All groups share one centre, and each spreads out both ways along 9 directions, with some noise.
Some rows, each with its group after it:
[ -6  -1  13  -6  10   2  16  25  11 -21 -24  -8  -2  -2   8 -33 -22   0]	pofeb
[-18  24  29   3 -22  -3   2  15  -1 -10  -6  12  -7   4   1   7  -5  18]	Rom
[-21 -14 -41   2 -14   7  17   9 -19  13  16 -12 -12  23   7  17  -2  23]	Rom
[  5  10  -8 -15 -30  21 -11   0   3  -9   1   3   2  -4  -9  -2  36  -1]	pofeb
[-22   8   4  -6  16 -15  17 -15 -11 -20  -8   0  10 -12  15 -30   7  24]	neri
[-19 -18 -52   1  -6  -1   6  -7 -33  -7  40  20 -14 -21 -19  -3  22   3]	pofeb
[  3  -1  42   5  11  22  10   8   2  35   9  15 -12  16  -1  -8 -45  -4]	neri
[-14  24  21   7  -9 -18 -14 -17 -10 -10   9 -12   5  12  20 -22  -4  36]	Rom
[ -9  28  43  -3  -7 -25  -7 -31 -10   2   9  13  22   5 -10   3 -33   5]	pofeb
[  8   0  43   6  30 -20  14  -7   2   9  15  31  22  -9 -10  -4 -48 -19]	neri
[-10   1 -21 -36 -22  18 -11  11  -5  -1  13 -14   0  16 -27 -37 -31  -8]	Peme
[ -2   2  -7  -3 -13  -3  -9   4  -9 -10 -23 -19 -28  -6   6  -4   7  -2]	Rom
[-26  30  12   1 -22 -11 -12   2   1 -17  -4 -13   7  17  12   5   1  40]	Rom
[-14  -8  -3 -10  23 -11   3 -22 -19   4 -12   3 -15 -18  -3  -8   5  11]	Peme
[-11   3   0 -18  -9  34  26 -20 -23  30   2  29 -17  -6 -11   4  28   6]	Peme
[ -9 -11  -1   4  23   7  43   3 -13  -6  -6  31  -8 -25   3  -9  16   0]	Peme
[  7 -16   0 -10  27  18 -15   1   8   5  40   6   5   2  -7 -51 -12  11]	neri
[ 16 -21 -35  -8   9  10  33 -13 -10  20 -28 -15  -4  -2   7  10  17 -29]	pofeb
[ -4  24  18   6 -18  -8 -22 -22  -4  -4  18   5  13   6   6  10  26  26]	Rom
[-17   2 -11  -1   6 -35  -1 -15 -14 -29 -10 -17   6 -10   7 -13  -6  14]	pofeb
[-17  -5   3 -42  18  14  14  -6  -5   7 -20   4   3  -4 -16 -28 -22  -3]	neri
[ -7  -8  -5  -2  38 -21   4 -20  -5 -10  19  16  19 -16   0 -20   4  15]	Rom
[-18   5   8  13  -2  -8  24  13 -17 -23 -17  17 -26 -22   6  -6   9   8]	neri
[ 11   7   1  19 -10 -20   5 -18 -16  -9 -13  -6  -9 -15  16   8  20  -8]	neri
[ 23 -18 -38   4   6 -13  -4 -11  -1   1   7 -12   8  -7  -4  14  12 -28]	Peme
[  1  -1  14  37  20 -20  24  -7  -5   4 -16  19 -14 -19  23  35  23   3]	Peme
[ -3  -4 -27 -37  14 -11   3 -40 -14 -19 -20  -6  11 -34  -9 -28  30  -7]	neri
[-18  14  -5  -9 -18 -12 -34   1  -1 -14  26 -20   8  21 -12 -15 -21  33]	neri
[ -7  -7 -17  -8  23  -2  -5  14  15 -16  -3 -28  13  14  15 -29 -11  25]	Peme
[-13   4 -14 -19  23  -6  16 -21   9  -5  14   2  56   5   4 -21   5  15]	Rom
[-13  -1   6  -1 -12  -4   4  13 -11  -4   2  18 -14 -10 -22  12 -20 -16]	neri
[-20  14   5  -1 -25  13  18 -15 -29  17 -19  12 -31  -2   7  22  29  16]	neri
[ -1 -18 -28   3  24  -4  -9 -15  -5   6  24  -5   1   3  10  -6  19  30]	Rom
[ 16  -4   1  32 -11   9  -6  25  18  21  30 -11   9  36  13  19 -23  -2]	neri
[-15   0  -5  -6   5  -5  40  -3  -6  -8 -26  -2  14  -7  12  -1  -2  -1]	pofeb
[  3 -18 -11   7  15  -3  14  -3 -14   3 -14  10 -24 -22   0   6   9 -11]	Peme
[-19  -9 -15   6  22   2  24 -10 -12   8  11  31 -12 -16   0  17  28  26]	Peme
[ 32 -22  -4   3  16  12  -4  -3   5  29 -10 -19 -20   4   4  -7 -10 -26]	pofeb
[-10  -7 -17 -10 -11  16  10  21   1  -7  -2 -10  -7   8  -4 -13  -9  -1]	pofeb
[  9   4 -14   8 -14 -24  14 -33 -22 -14 -19   4   3 -29   2  14  25 -28]	Peme
[ -4 -15 -18  -5   2   3  18  10 -13  -4 -24 -18 -22  -3   3 -16 -12 -12]	pofeb
[ -2  10  17  -6 -14  11  12  17   4 -10 -22  21 -10 -16 -16   8   2 -16]	Rom
[-20   1 -22 -55 -14  34 -16   5  -4   8  -4 -29 -10  23 -18 -48 -21  10]	Peme
[  0   0 -21   4  -7 -12 -23 -27 -18  14  12 -38  -7  17  15 -10  -7  16]	Rom
[ -2  16   5   4 -24  13  -2   2  -1  -2  -1  14  -9  -8  -3  12  35   6]	Rom
[-13   8   1   9   5 -36 -17 -25  -9  -1  25  -3  17  10   0  12 -16  25]	pofeb
[  9   4  -2 -16  -3   0  -7 -13  12  -6  -9 -37  29  24  13 -26 -13   6]	Peme
[-15   4   7  10   7  -2   6  10  -2   1  -5   0 -10   7  10   5  -4  23]	pofeb

New rows, each followed by its group:
[-15  -6 -23 -16  -3  42  20   1 -16   9 -20  -3 -34  -4  12 -28  42  24]	neri
[  1  29  54   6 -10 -24 -22 -31 -15  15   7  -5  -7  11   4   0 -33   9]	neri
[-12   1   1  10 -20  -3  29  26  -4  -1 -29  -1  -8   8   4  40 -15 -13]	neri
[-10   1   6  -3   2   1  14   9  -2 -11 -21  -1  -9  -6   5  -8   2   4]	pofeb
[-22   8 -22 -14   5 -23 -29 -15   8  -2  16  -5  31  19  -9  38   6  37]	Rom
[ -1 -20 -30   8  18 -22   7 -29 -20  10  11  -5  -1 -12   7  17  16   3]	pofeb
[-13   7  13  -7   2 -13   0   7  -3 -11 -12  -1   0   1  -4   0 -24   0]	Rom
[  7  -6 -20 -13  -2  -1 -18  -2   4 -10  -4 -24  -1   0   2 -28   1  -6]	neri
[-22  16   0 -11 -23 -26   1 -13 -14 -11 -18  -7   5   1 -10  24 -10  -4]	neri
[-11  18  21  -5 -17  -1  -7  -8  -6  16 -10 -20   0  29   6   7 -25  10]	neri
[ 29 -12 -23 -12  -4  22 -21  11  26  -6  -6 -24   7   4  -3 -16  19 -21]	pofeb
[ -5  11  22  -1   4 -21 -18  -6   5  -8  -3   6   1  -4  -9   1 -13   6]	Rom
[-12 -21 -24   8  16 -21 -13  -5 -22   5  15  -2 -31  -8  -7  17 -14   8]	Rom
[  4   5  11   9  -6  -7  12 -24 -23   7 -42   0 -35 -23  10  20  26 -11]	Peme
[ 11   9 -20 -14 -30  10 -23 -26  -8   6   6  -3   4  -1 -13  11  32 -14]	pofeb
[-19  -7 -10   4  18 -22  23   7 -12 -29 -21  12 -20 -33   4  -5  15   7]	Peme
[-16   6   5 -19 -17  43  12  28   7  10  -5  -6 -11  25   1 -23  -6  14]	Peme
[  7  -4 -18  -8 -16  13 -11  12   8  -5 -27  -3 -23  -9  -9  22  29 -17]	Rom
[  2  11  31  14 -15   6 -11   2  -7  18   1 -12 -19  24  13  -2 -28  14]	neri
[-11   1 -15  -4 -11   0   6   8  -1   0  -9 -24   0  20   9   8  -4  12]	pofeb
[-21   8 -15 -22  10 -10  16 -37 -18 -10  18  12  35 -10  -7 -14  19  15]	Peme
[-13  19  17  -2 -23 -23 -20  -9 -23  -9  13  18 -13  -9 -17   9 -12   3]	neri
[ 13   7   6  -1   0   6  10  -6  12   1 -17 -27  20  19  22 -11   6   4]	Peme
[ 12 -12 -23 -24 -14  26  11   7  13  25 -14 -17  12  18 -14  10 -12 -34]	Rom
[ -4 -15 -34   1   0   4  10 -18 -15  12  47  28  10 -10 -18  14  25   0]	pofeb
[ 18  -3 -13 -11  -3   9  11 -20   8   7 -28 -12  13  -3   7  15  38 -14]	pofeb
[-14   6  -2  20   2 -18  14  35  16 -43 -29 -19   8   2  29  -8   3  20]	Peme
[-23 -11 -13 -22  12  25   9  32  17   4  18  -7  15  30  -6 -26 -36  19]	neri
[-25  -7  -6 -25  15  30  14  -6  -5  19  25  25   2   4 -13 -21   6  28]	neri
[  1  19   2 -26 -40  12  -3 -28  -8  14   8 -10  19  18 -11  -5  -6 -11]	Peme
[-20  -5  -4 -20  14  -8  12  11  -1 -19  -5  10  13 -13 -21 -11 -21  -9]	neri
[  3   6 -20  -8 -14 -25 -25 -42 -15 -11  18  -9  22  -9 -13   3  13  -4]	pofeb
[-10   2   6  -2  -1  -1  24  -9 -16   8 -24   1 -11  -2   6   8  -3   1]	pofeb
[-38  11  -8  -2 -26  -8  13  -9 -32  13  26   7   1  19  -4  23 -19  23]	pofeb
[ -1  -7   4  14  18   2   2   3 -10  -5   0 -14 -31  -4  26 -46   2  24]	Rom
[  3 -13 -12  12  15  -7 -34   8   7  -2  56   9   4   5 -12 -12 -11  14]	pofeb
[-10  -6  -8   3  -5  21  47  17 -20 -17 -14  17 -28 -24   8 -23  19  -7]	Rom
[-17 -19 -41  -6 -28  18  48  21 -30   8 -15 -20 -21  13   5  -3 -19 -19]	Rom
[ -4  -7 -34 -19  14 -25  -7 -26  -7  -9 -10 -47  28  14  11 -21 -16   9]	Rom
[ 13   1  10  -3   7   9   7  -6  16  -3 -28  -2   6  -6   7   3  29  -5]	pofeb
[  2 -24 -33  -4  -2  28  14  15 -12  10   1  10 -29 -14  -6  -3  25  -9]	pofeb
[  0  -8 -15  -1 -10   3  18 -11 -23   5  -8  23 -28 -27 -10  20  23 -18]	Peme
[ 21  -3  12  13 -19  14 -22  19   7  31  18 -13 -16  29  -4   8 -36 -18]	neri
[ -2  -6  -1  -4  -4   7   9  13  -5   9  -1  23 -12 -10 -20  18  -5 -21]	Rom
[ -1   6  -3  -2 -10  21  21  28  14 -20 -34 -25  -1   8  24 -26  12   7]	Peme
[-12   0  17   6  19 -23  16 -23 -23  14  21  29   2 -12  -5   3 -28   2]	pofeb
[  3 -17 -24  -7  26 -13   1 -20 -11   0  -3  -1  -6 -21  -5  -7   8  -9]	Peme
[-16 -10 -33  -1   0  -3   4 -14 -18   0  48  31   4 -16 -17  10  26  11]	pofeb
[-14  -2 -24  -9  -5   9 -12   8  -3 -13  15  -7  -5   4  -3 -20   7  19]	neri
[ 17 -14  -5 -13   7  24  26 -13  -7  25 -33   1 -14 -11  -3   3  15 -36]	neri
[ -7  -6 -18 -14 -15  15  35   4 -14  12  -8 -16  14  21   5 -16 -27 -18]	Rom
[-22  -7 -16 -17  14 -18  37 -18 -15   0  13   2  45   5  -4 -12 -40  -3]	Rom
[ 2 -5  4 12  8 11 10 13 -1  2 16 13 -8  1  5 -9 -2 -1]	neri
[-12  12  16  -4  14 -20  14 -17  -5 -11 -17  -4  17  -3  15 -15 -11  14]	neri
[-18  -7  -6 -11  11  24  22  35  17 -10  18   5  20  14  -3 -29 -18  14]	Peme
[ -9  -9  15   4  30  12  36  22  -1 -13   3  35  -5 -24   3 -33  -2   2]	Rom
[-25 -11 -31 -14   3  16  13   9 -12 -16  16  24 -12 -19 -14 -15  31  20]	neri
[-22  -2 -17 -24  -4  22  29  -1  -9  15 -14   4  -4   5  -4   5  16  11]	neri
[ -2   4 -15   7 -16  12   6  39  23 -25 -25 -35   8  21  28  -8   8  12]	Peme
[-38   5 -16 -40  -6  11  24  -5 -20  -5 -14  26 -10 -16 -28   5   9   6]	neri
[  1 -10  -9  -7 -15  15   7  11  -8  22  -1 -14 -17  17 -13  15 -30 -22]	Rom
